Each new row is followed by its nearest point in the smallest flat space through zero that holds the last named rows.
In the rows, zero is written as 128.

k826 (4 x 8):
[[132 122 113  91 117 150  95 133]
 [ 89 142 150 160 118  93 139 130]
 [101 119 115  95 146 127 130 149]
 [112 139 105  98 124  58 119 130]]
New rows:
[113 131 114 160 155 133 103 119]
[122 129 135 137 127 132 131 129]
[158 120 107 154 132 135 137 145]
[154 125 126 137 138 136 141 120]
[116 159 160 121 118 138 111 141]
[107 132 140 133 110 137 111 131]
[139 156 103 121 100 136 140 131]
[140 130 123 123 120 125 118 122]
[132 145  98 134 124  95 157 146]
[130 132 119 127 140  90 146 126]
[149  99 157 150 115 147 152 123]
[145 126 143 158 131 154 142 120]

k978 (4 x 8):
[[151 116 139 119 148 121 160 117]
 [109 154 114  99 139 163 144 141]
 [101 131 126 102 134 137 128 157]
 [125 104 141 106 110 173 102 129]]
New rows:
[157 111 120 126 122 109 136 109]
[151 115 137 139 131 116 136 111]
[166 137 133 132 127 136 141 101]
[158 130 129 137 131 139 144  97]
[129 130 134 162 117 104 138 138]
[130 130 126 149 127  97 125 127]
[114 133 106 117  91 120 137 129]
[116 139 120 131 124 129 120 134]
[105 126 121 131 146 129  95 142]
[107 129 125 126 120 125 109 146]

k732 (4 x 8):
[[111 141 141 120 123 146 128 110]
 [ 87 148 128  97 165 142 179 138]
 [156 167 120 103 134 151 196 108]
 [109 153 113 122 124 129 124  70]]
New rows:
[113  86 149 120 156 142 145 142]
[108 119 142 121 143 134 137 161]
[132 145 107 121 122 159 119 138]
[132 134 134 125 124 137 133 124]
[131 162 143 132 150 159 149 168]
[129 133 148 113 137 151 161 157]

k154 (4 x 8):
[[107 142 167  84  69 133 120 134]
 [ 82 138 143 149 121 110 145 114]
 [ 94 142 117 100 103 172  99  91]
 [122 119 133  99 162 137 127 117]]
New rows:
[104 119 126 113 151 123 130 129]
[113 124 135 117 151 127 134 118]
[121 121 111 118 132 115  94 100]
[120 129 116 123 134 144 119 112]
[ 93  82 160 125  91 131 146 107]
[ 93 137 153 118 107 121 135 121]

k746 (4 x 8):
[[122 157 161  61 111 166 159 143]
 [128 143 179 108 108 162 166 155]
 [147  60 144 113 116 128 139 149]
 [175 130 157 108  73  91 142 140]]
New rows:
[121 118  94 115 128 139 141 127]
[121 118 115 111 138 134 122 124]
[102 133 150 129 113 138 115 147]
[123 134 142 130 128 142 139 135]
[131 123 136 132 158 128 143 129]
[121 121 131 135 136 138 131 132]
[109 146 128 126 124 129 122  96]
[120 152 118 125 134 129 122 118]
[157 112 128 139 135 107 106 114]
[142 111 116 141 123 102 116 123]
[134 118 137 138 127 156 126 167]
[124 112 147 137 130 146 142 143]

k606 (4 x 8):
[[130 136 110 135 112 114 134 142]
 [165 148 102 124  79 161 148 116]
 [100 138 123 149 122 131 141 149]
 [148 166  82 130 106 105 122 155]]
New rows:
[100 159 146 160 132 146 156 153]
[ 88 147 129 154 127 153 143 149]
[127  95 161 157 133 132 131  94]
[119  91 158 128 132 136 140 107]
[148 145 141 120 125 125 144 129]
[139 132 123 124 122 132 128 124]

k695 (4 x 8):
[[134 108 126 141 171 139 113 138]
 [123 127 127 159 138 126 141 111]
 [136 124 165 102 165  71 126 107]
 [153 147 130 113 108 134 140 126]]
New rows:
[146 153 158 157 152 126 132 137]
[150 130 135 142 151 127 139 115]
[128 115 159 109 114 132 115 161]
[127 124 129  99 123 128 111 146]
[125 139  98 135 117 118 106 120]
[117 128 123 131 117 131 128 130]

k228 (4 x 8):
[[156 122 126 122 100 125 130 118]
 [119 158 114 136 106 125 146 149]
 [136 128 130 150 133 140 148 134]
 [ 92 165  95 139 124 109 152 125]]
New rows:
[152 100 119 157 152 102 156 115]
[143 111 123 153 144 132 152  98]
[130  95 109  95 129 141 100 131]
[132 112 139 104 129 124 100 122]
[137 153 126 101 140 124 113 115]
[121 128 125 112 125 118 114 121]

k505 (4 x 8):
[[150 132 109 161 151 138  76 142]
 [193 133 106 198 128 159  73 133]
 [119 106  99 165 126 162  58 172]
 [164 116 130 174 126 130  82 146]]
New rows:
[120  96  96 111 130 154 147 115]
[110 131 110 117 117 154 141 125]
[137 103 153  91 139 104 122 182]
[109 106 154 118 133  93 114 151]
[112 153 142 137 106 108 114  88]
[136 132 135 126 129 120 139 119]
[120 138 138 119 146 120 161 104]
[127 143 133 108 138 116 156 108]

k972 (4 x 8):
[[139 122 118 150 141 121 112 127]
 [146  73 125 117 128 161 124 121]
 [136 156 122 115 120 130 151 146]
 [129 132 132 125  83 124 123 128]]
New rows:
[128 161 117 131 129  86 149 116]
[120 168 127 136 130 106 133 136]
[129 157 137 185 111 124 137 120]
[130 153 122 151 116 103 114 131]
[110 137 111 135 124 143 152 146]
[131 141 125 118 129 132 143 138]
[146 157 123 114 141 107 145 108]
[126 153 125 127 139 121 140 137]
[117 148 136 111 116 114  92 127]
[113 140 137 133 111 112 119 121]
[103 118 130 106 168 139 150 156]
[117 128 133 106 169 143 154 130]

k248 (4 x 8):
[[ 98 113 145 125 163 142 136 116]
 [100 153 143  95 120 124 110 151]
 [103 129 134 139 123 126 124 105]
 [ 98 118 118 136 135  84 138 109]]
New rows:
[140 129 126  82 113 121 139  95]
[127 132 126 126 122 120 126 131]
[129 137 166 130 148 115 132 134]
[117 126 134 118 142 130 130 133]
[109 127 124 105 143 128 122 132]
[110 129 136 112 142 124 128 137]
[105 117 149 183 152 150 112 100]
[106 113 142 157 139 157 131  84]
[110 105 118 132 109 155 117 134]
[125 131 135 133 123 144 122 121]

k581 (4 x 8):
[[161 134 138  77 158 129 127 121]
 [140 137 120 141 124 125 169 107]
 [166 122  94 142 130 135 119 180]
 [149 112  94  96 126 116 120 120]]
New rows:
[119 128  78  99 139 128 134 130]
[143 115  98 109 123 118 124 122]
[155 160 113  86 114 126 114 136]
[153 124 116  97 140 126 120 132]
[144 146 100 102 128 152 130  76]
[142 125 116  99 130 117 146  94]
[ 95 144 150  96 111 145  89 140]
[ 99 123 154 111 133 131  86 134]
[143 117 161 126 119 142 160 105]
[131 142 145 127 136 129 156 106]

k118 (4 x 8):
[[146 141 113 128 134 100 120 105]
 [ 94 130 121 147 102 157 102 146]
 [119 173  90 119 141 124 126 140]
 [126 103 126 153 141  99 100 161]]
New rows:
[128  82 145 128 162 113 117 135]
[140  91 148 137 144 107 127 146]
[117  84 131 137 104 159 114 142]
[109  98 149 145 106 152 115 141]
[173 126 131 138 125 110 125 118]
[149 120 131 130 133 102 125 108]
[142 122 123 151 128 110  83  79]
[143 123 121 149 109  99  93  87]
[131 102 125 118 127 119 149 139]
[134 114 140 124 139 125 140 137]
[161 115 126 135  98 141 128 130]
[130 117 139 132 116 132 125 115]

k735 (4 x 8):
[[124 151 138 130 120 101 119 136]
 [135 128 136 162 111 116 160 112]
 [103 107 152 126 129  96 109  58]
 [124  97 131 130 122 151 128 130]]
New rows:
[123 120 146 121 144 125 160 143]
[132 127 126 134 125 133 137 133]
[131 102 149 107 119 126 117 116]
[115 106 139 122 124 130 112 117]
[152 112 154 165 111 141 129 168]
[131 115 140 153  97 140 141 167]
[100 145 131 154 150 109 137 111]
[128 141 132 136 129 106 135 105]
[133 131 128 102 142 142 115 140]
[127 130 118 107 141 140 112 141]

k211 (4 x 8):
[[ 98 128  92 103 148 112 119 128]
 [130 133  98 114 112 138 110 142]
 [110 153 118 122  82 108 165 136]
 [117 146 113 119 144 141 152 122]]
New rows:
[112 158 122 121 116 131 130 175]
[123 143 107 118 105 131 135 138]
[137 102 110 161 133 153 117 116]
[145 121 131 132 139 147 111 128]
[113 140  98 116 155 111 116 135]
[107 127 100 109 148 120 119 127]
[ 94 122 130 143 161 129 148 154]
[112 130 128 124 153 121 143 117]

k828 (4 x 8):
[[ 92 125  59 116 162 125 125 130]
 [128 139 132 135 127  83 103 135]
 [117 137 148 127 136  94 102 129]
 [ 93  89 162 142 153 145 124 126]]
New rows:
[150 114 147 104 151 124 144 130]
[128 130 143 122 128 138 130 123]
[110 109 105 160 115 109 106 116]
[120 109 111 152 133 104 119 140]
[156 161 103 142 125 102 144 124]
[153 149 100 128 109 107 128 134]
[103 158  94 155 128 117 124 115]
[121 134  95 126 136 111 121 132]

k201 (4 x 8):
[[139 130  96 132 118 127  99 126]
 [171 140 104 124 132 162 109 123]
 [150 145 103 139 117 196 105  85]
 [148 109 112 132 113 150  85 133]]
New rows:
[122 141  95 155 125 142 149 123]
[124 148 110 133 127 133 132 107]
[100 144 148 119 138 142 162 160]
[119 130 157 122 141 124 160 132]
[128 124 152 147 156 158 101 147]
[140 110 146 126 127 153 119 135]

k603 (4 x 8):
[[117 136 146 139 145 120 134 145]
 [129 105 164  92 158 143  98 139]
 [178 118 131 147 111 139 109  99]
 [ 87 164 137  81 120 127 124 125]]
New rows:
[127 122 127 130 101 126  89 122]
[141 129 128 119 117 135 116 112]
[132 128 145 144 135 146 128 149]
[133 125 144 141 142 126 127 138]
[177 125 125 103 137 136 142 161]
[139 107 130 127 137 134 121 131]

k629 (4 x 8):
[[147 130 116  85 157 147 109 133]
 [ 87 154 120 122 118 124 119 140]
 [170 118  99 126 118 143 126 132]
 [144 115 120 158 110 132 153 130]]
New rows:
[134 125  94 166 127 117 165 128]
[134 120 115 159 108 136 159 137]
[117 130 177 136 167 124 129 166]
[105 125 160 121 161 129 144 125]
[117 127 116 133 118 123 139 162]
[115 136 114 136 118 136 140 141]
[128 140 135 133 153  98 133 140]
[118 128 142 126 137 123 129 124]
[177 149 109 130 131  79 138 140]
[156 120 117 133 114 125 117 122]

k914 (4 x 8):
[[117 108 135  93 133 131  87 119]
 [124 148 117 118 112 123 106 140]
 [115 144 115  96 141 130 111 130]
 [143 175 101 125 114 130 127 126]]
New rows:
[154 134 149 152  98 111 103 122]
[149 124 134 149  88 124 109 124]
[108 152 161 118 112 162  98 148]
[117 132 126 116 115 121 100 143]
[ 96 111 114 148 113 138 105 155]
[110 120 136 133 113 115 112 156]
[101 113 123 121 154 161 121 132]
[111 115 132 108 153 130 128 128]

k997 (4 x 8):
[[118 136 119 171  98 190  74 139]
 [105 131 148 131 140 152 124 160]
 [ 58 122 113 103 136 176 133 131]
 [ 90 105 112 107 119 130  73 107]]
New rows:
[151 141 125 126 105 101 106 146]
[152 126 136 139 122 109 108 128]
[131 133 139 147 128 104 121 105]
[145 126 128 131 124 111 119 120]
[109 102 153 132  78 149 135 123]
[116 129 121 133 122 148 119 128]
[127 111 126 141 120  94 140 119]
[141 125 126 122 129 106 132 117]
[165 113 154 119 150 138 111 119]
[143 126 141 133 130 112 115 136]
[139 120 109 112 114 114 118 166]
[131 125 135 128 130 119 118 132]

k368 (4 x 8):
[[119  91  63  94 146 103 126 152]
 [154  96  78 109  99 101 142 159]
 [162 136  90 147 130 108 150 172]
 [130 109 103 106 131 137 124 168]]
New rows:
[142 153 143  99 102 109 116 116]
[134 123 139 127 104 125 130 113]
[ 95 130 152 132 153 155 124  97]
[ 98 138 155 126 152 145 112 100]
[146 114 142 102 100 118 122 119]
[134 110 134 114  93 127 128 118]
[133 132 121 124 118 115 159 105]
[135 127 122 135 116 107 136 109]
[157  98 113 130 128 142 150 100]
[134 119 120 125 112 114 133 119]
[140 151 135 161 149 113  98 108]
[125 153 137 154 148 119 133 109]

k869 (4 x 8):
[[140 135 139  63  95 107 137 102]
 [126 156 123  79 114 133 131 102]
 [168 140 145 123 143 157  78 108]
 [122  97 134 132  98 146  91 100]]
New rows:
[114 110 112 161 120 100  94 156]
[120  98 130 163 126 125 124 141]
[151 126 110 103 150 138 121 145]
[145 144 133 121 143 130 125 130]
[115 159 129 142  95 134 148 147]
[109 136 116 128 128 126 146 132]
[151 110 106 142 120 105 124 159]
[137 110 137 144 131 110 135 146]
[154 142 136  94 159 146 107 146]
[161 155 138 113 151 136 114 126]

k282 (4 x 8):
[[140 128 134 107 158 150 123 142]
 [114 102 121 111 144 134 146 110]
 [ 86 144 135 104 103 123 129 153]
 [141 163 141 123 118 129 148 127]]
New rows:
[147 108 132 118 127 132 145 137]
[134 124 128 122 139 134 134 123]
[127 107 103 121 100 161 153 154]
[113 123 127 116 128 129 132 131]
[133 129 133 117 152 111 102 149]
[132 126 130 125 140 137 105 150]

k145 (4 x 8):
[[113 127 137 132 146  87 155 100]
 [172  99 121 138 120 123 139 130]
 [ 90 115 156 160 125 158 145 143]
 [138 130 152 108 117 132 135 144]]
New rows:
[112  94 112 129 127 130 154 111]
[124 112 127 150 134 121 142 118]
[141 145 131 125 129 142 155 106]
[131 126 133 125 129 120 135 126]
[118 127 117 141 134 111  90 113]
[119 136 103 135 138 123 113 114]
[133 137 119 131 138 112 132 161]
[133 129 128 123 127 127 127 129]
[120 160 131 104 109 144  82 123]
[118 160 119  99 123 145  95 139]

k513 (4 x 8):
[[ 80 112 112 151 117 124  98 126]
 [114 158 142 133 126 124  86 101]
 [105 156 140 107 109 133 102 134]
 [122 150  94 128 145  79  96 103]]
New rows:
[154 111 112 160 159 124 120 129]
[144 109 116 154 148 117 136 110]
[116 168 116 137  99  91 110 143]
[108 151 113 110 122 106 103 129]
[133 140 115 105 139 133 130 141]
[134 138 123 108 126 121 135 139]
[126 149  91 143 118 117 141 130]
[125 126 107 124 133 109 128 131]
[ 99  86 114 118 129 147 153 128]
[112  94 117 138 120 138 145 149]

k180 (4 x 8):
[[170 120 128 159 115 118 136 126]
 [146 146 131 117  99 132 135 130]
 [132 112 140 163 140 137 123 141]
 [113 142 122 123 152 130 130 114]]
New rows:
[100 125 128 106 142 138 162 107]
[106 140 120 108 145 128 128 116]
[124 108 128 124  97 107 107 149]
[129  98 130 117 101 118 119 146]
[116 124 149 105 123 137 105 157]
[105 120 141 113 114 142 117 152]
[103 137 155 111 128 113 118 130]
[107 130 130 110 128 134 123 134]

k92 (4 x 8):
[[120 121  89 112 153 116 134 158]
 [105 103 110 115 123 110 136 148]
 [ 88 111  99 115 132 153 124 154]
 [ 74 127 113 120 166 148 141 130]]
New rows:
[143 129 148 126 126 126 132 177]
[142 124 117 125 120 122 122 141]
[125 143 159 119 105 128 148 130]
[126 125 148 134 114 124 130 114]
[176 126 140 121 138 137 142 126]
[162 144 131 133 132 122 123 124]
[116 124 117 145 141 118 154 177]
[117 118 104 117 141 115 135 147]
[137 109 126 120 131 132 137 127]
[128 124 125 126 126 123 129 132]
[117  82  90 124 119 135 131 123]
[107 106 110 117 116 128 127 149]

k628 (4 x 8):
[[140 102 136 113 123 134 126 126]
 [134 133 141 118 126 153 111  66]
 [124 114 147 153 113 108 112 135]
 [126 142 153  78 152 111 159 143]]
New rows:
[134 126 133  97 128 124  91 101]
[134 121 145 114 126 137 120  98]
[141 134 148 104 146 133 110 123]
[131 128 145 107 133 129 131 113]
[164 147 126  90 141 100 135 107]
[130 139 142  94 142 130 142 116]
[144 131 158  82 147 125 125 126]
[134 125 157  85 140 124 141 119]
[157 127 169 129 146 106 130 116]
[126 124 165 115 128 111 125 118]

k465 (4 x 8):
[[147 120 140 153 127 104  87 135]
 [103 148 127 102 122 143 122 132]
 [121 102 109 125 124 121 121 133]
 [103  86 113 126 130 140 100 109]]
New rows:
[118  84 138 137 139 130 168 106]
[131  94 117 140 140 141 161 102]
[ 83 152 112 107  72 147 138 130]
[ 92 148 114  86 117 145 133 140]
[101 142 128 136 104 113 113 166]
[122 142 122 113 114 112 106 156]
[119 109 144 132 116 130 128 134]
[126 119 126 130 128 128 122 125]
[143 144 143 161 162 111 112 127]
[153 137 152 155 134 117 113 123]

k85 (4 x 8):
[[ 89 142 142 129 124 161 146 148]
 [147 146 140 128 138 113 126 127]
 [114 104 125 118  95 108 123 155]
 [126 136  94 127 161 135 140 150]]
New rows:
[138 123 129 118 158 116 140 141]
[138 138 117 126 145 118 131 141]
[ 68 117 115 108 132 144 124 137]
[ 90 114 114 127 119 155 140 147]
[130 134 123 134 147 112 130 150]
[134 139 119 124 141 116 132 149]

k936 (4 x 8):
[[132 143 100 102 129 123 113  67]
 [121  98 112 104 113 157 111 148]
 [105 138 146 105 128 127 134 148]
 [112 157 127 100 124 124  95 150]]
New rows:
[121 140 160  85 132 125 158  91]
[103 139 144  93 136 120 161  93]
[118 125 145 117 157 127 121 151]
[116 134 141 121 128 127 129 151]
[124 116 138 103 167 134 133  79]
[121 126 124 107 132 127 148  82]

k463 (4 x 8):
[[134 147 130  96 121 120 162 113]
 [178 132 154  65 117 132 115 135]
 [127 136 152  84 105 115  87 101]
 [156 141 129  97 110 126 158 131]]
New rows:
[ 98 118 159 151 133 109 131 143]
[109 124 124 146 138 128 120 124]
[157 114 153 146 103 131 123 116]
[142 124 128 128 106 129 114 138]
[134 121 129 124  96 157 127 146]
[148 124 125 131 105 130 123 143]
[110 154 144 105 100 146 145 103]
[119 146 130 103 109 114 142 104]
[150 136 112 109  96 117 138 106]
[139 141 126 108  92 118 141 120]

k698 (4 x 8):
[[119 138 127 124 126 135 137 116]
 [129 125 126 142  82 146 127 148]
 [164 123 108 149 117 118 161 117]
 [ 91 125 111 149 134 118 163 123]]
New rows:
[141  98 115 137 116 105 114 111]
[148 116 123 138 130 116 130 136]
[125 136 130  98  97 109 149 138]
[127 133 126 130 113 137 134 126]
[ 95 136 144 136 158 115 106 152]
[ 93 118 137 124 154 117 107 146]
[142  98 152 115  95 136 145 141]
[143 124 128 135 101 137 123 141]
[124 114 109 130  95 111 125 122]
[130 123 122 141 111 129 136 136]
[109 158 117 142 106 108 112 144]
[111 125 128 135 114 134 126 141]

k257 (4 x 8):
[[155 102 122  82 141 119  58 156]
 [107 104 161  95 127 154 102 134]
 [121 122 111 115 109  89 103 140]
 [106 159 124  67 145  83  79 114]]
New rows:
[102 123 168 132 105 128 106 134]
[ 98 111 148 115 109 133 121 131]
[132 125 153 162 137 141 149 121]
[130 127 137 149 130 152 155 123]
[132 168 128 172 119 101 136 137]
[131 147 106 153 121 104 152 121]
[115 120  79 128 116 124 127 153]
[133 118 111 137 111 106 123 141]

k310 (4 x 8):
[[154 143 166 113 110 104 114 119]
 [159 146 123 118 123 129 133 133]
 [110  96 136 125 166 119 116 148]
 [132 122 136 120 144 130 109 149]]
New rows:
[134 108 116 126 125 121 124 123]
[127 123 126 128 134 124 133 127]
[132 137 130 112 119 122 144  96]
[136 135 131 129 114 115 146 107]
[119 136 125 116 125 114 114 111]
[125 129 138 129 121 122 125 120]
[147 174 121 146 129 121 142 135]
[153 148 116 123 116 133 140 126]

k322 (4 x 8):
[[120 114 126 113 134 120  96 105]
 [ 94 105 123  88 177 130 112 103]
 [154 131 105  87 165 126 118  76]
 [116 122 136 126 168 117 130 104]]
New rows:
[154 161 114 155 145 126 142 156]
[150 148 129 146 127 130 161 137]
[107 123 108 131 125 131 161 152]
[114 130 128 126 130 143 152 156]
[118 126 137 108 160 108 100 153]
[105 114 132 118 143 127 117 124]
[108 107 126 105 126 121 146 113]
[114 120 125 113 142 133 126 126]

k694 (4 x 8):
[[122 107  78 131 140 105 159 152]
 [124 142 107 152 121 103 134 127]
 [128 133 126 150 102  82 159 117]
 [160 138 123 137 111  92 138  92]]
New rows:
[164 117 132 167 132 114 153 109]
[147 129 122 133 117 101 142 108]
[137 118 115 121 121 138 131 115]
[141 122 122 119 132 128 129 122]
[160 112  95 121 131  91 133 131]
[154 116  91 124 134 103 146 118]
[ 86 104 126 109 171 107 151 110]
[121 106 120 118 132 125 150 145]
[105 157  83 131 158 109 127 103]
[132 144  85 148 138 115 118 129]
[ 89 150 124 133 120 147 150 117]
[106 136 136 141 122 128 129 141]

k242 (4 x 8):
[[152 120  95  89 137 100 145 142]
 [132 136 130  78 157 147 147 117]
 [148 122 137  80 119 105 126 144]
 [105 131 105  58 109 108 136 129]]
New rows:
[134  99  90 112 159 114 130 123]
[141 124  92 115 146 117 148 131]
[112 140 129 110 145 127 122 151]
[125 130 129 110 129 129 131 126]
[134 102 136 127 157 149 114 127]
[141 130 141 131 147 142 132 125]

k104 (4 x 8):
[[ 96 143 135 149 148 118  83 114]
 [119 114 118 135 118 119  99 103]
 [102 163 128 161 194 116 140 125]
 [118 117 128 112 167 116  96 148]]
New rows:
[121 140 135 113 141 113 120 161]
[125 134 140 115 148 129 118 155]
[131 144 129  93 162 131 110 178]
[127 130 145  99 163 129 115 177]
[128 146 158 126 111 155 152 136]
[133 153 149 130 107 146 149 144]

k30 (4 x 8):
[[123  99 102 135 120 158 122 116]
 [ 81 146 117 146 131 122 117  98]
 [ 99  78 149  85 129 133 123 155]
 [118 106 153 136  96 163 137 130]]
New rows:
[154 134 110 132 123 148 144 131]
[158 127 116 139 122 141 133 127]
[138 104 137 154 104 115 130 104]
[130 128 130 142 114 144 132 121]
[125  98 103 123 103 144 119 103]
[120 101 105 134 121 155 122 117]

k80 (4 x 8):
[[146 120 125 133 165 123 126 130]
 [130 140 102 113 143 126 128 131]
 [139 102 121 180 162 119 130 106]
 [119 131 160 101 170  99 152 129]]
New rows:
[154 150 134 111 143  86 132 134]
[131 134 133 105 156 117 135 135]
[134 123 111 107 138 177 113 136]
[149 134 110 115 127 145 109 145]
[142 111 146 154 140 132 152 164]
[143 112 152 141 142 129 124 131]

k496 (4 x 8):
[[127 109 145 120 107 128 151 109]
 [144 131 114 129 125 134 102 126]
 [157 131 117 135 125 114 109 138]
 [139 122 109 127 131 119 136 115]]
New rows:
[127 135 126 137 137 128  98 121]
[131 136 119 130 132 137 106 132]
[120 146  96 126 147 156 123 101]
[113 133  93 122 147 151 117 106]
[126 103 135 160 166  94 113  68]
[135 120 104 125 134 120 142 109]

k771 (4 x 8):
[[119 117 161 137 165 125 142 151]
 [ 86 121 162 140 174 128 125 174]
 [115 137 160 141 180  90 154 144]
 [150  82 121 143 196 120 135 135]]
New rows:
[153 158 135 109  98 127 112 108]
[139 147 125 119  90 128 133 108]
[144 155 129 102 130 108 156 149]
[131 146 142 128 128 108 146 121]
[102 132 129 124 106 101 155 134]
[116 153 137 127 120 112 135 127]
[109 157 141 120 112 144 138 137]
[110 148 148 123 106 134 129 136]
[134 102 120 119 111 116  94 141]
[125 118 109 127 124 141 111 130]
[147 122 107 144 121 123 125 160]
[130 119 116 129 133 131 121 128]

k654 (4 x 8):
[[127 123 161 142 133 103 142 107]
 [139 107 116 148 141 132 110 136]
 [140 150 159 142 104 134 106 140]
 [140 107  93 106 133 100 140 137]]
New rows:
[129 102 144 153 122 125 153 101]
[123 115 147 145 144 114 139 107]
[116 125 111 142 114 113 124 143]
[136 124 120 127 126 123 123 136]
[104 116 152 137 130 125 101 126]
[127 127 146 148 132 134 120 122]

k485 (4 x 8):
[[136 126 100 115 135 161 174 145]
 [ 93 128 133  71 122 139 158 120]
 [116 120 134 121 138 101 154 143]
 [114 132 141 125 108 129 121 118]]
New rows:
[108 136 151 128 175 129 161 125]
[121 121 126 110 146 112 149 138]
[120 130 109 136 152 133 121 123]
[139 127 119 126 144 131 122 128]
[121 125 129  79 136  97  88 140]
[116 125 140  94 153 103 103 113]
[116 119 114 140 134 106 146 129]
[126 123 130 134 134 111 145 141]
[ 98 140 177 110 160 123 145  79]
[100 127 147  90 130 110 121 113]
[132  79 112 113 108 119 119 135]
[126 127 129 124 131 125 130 129]
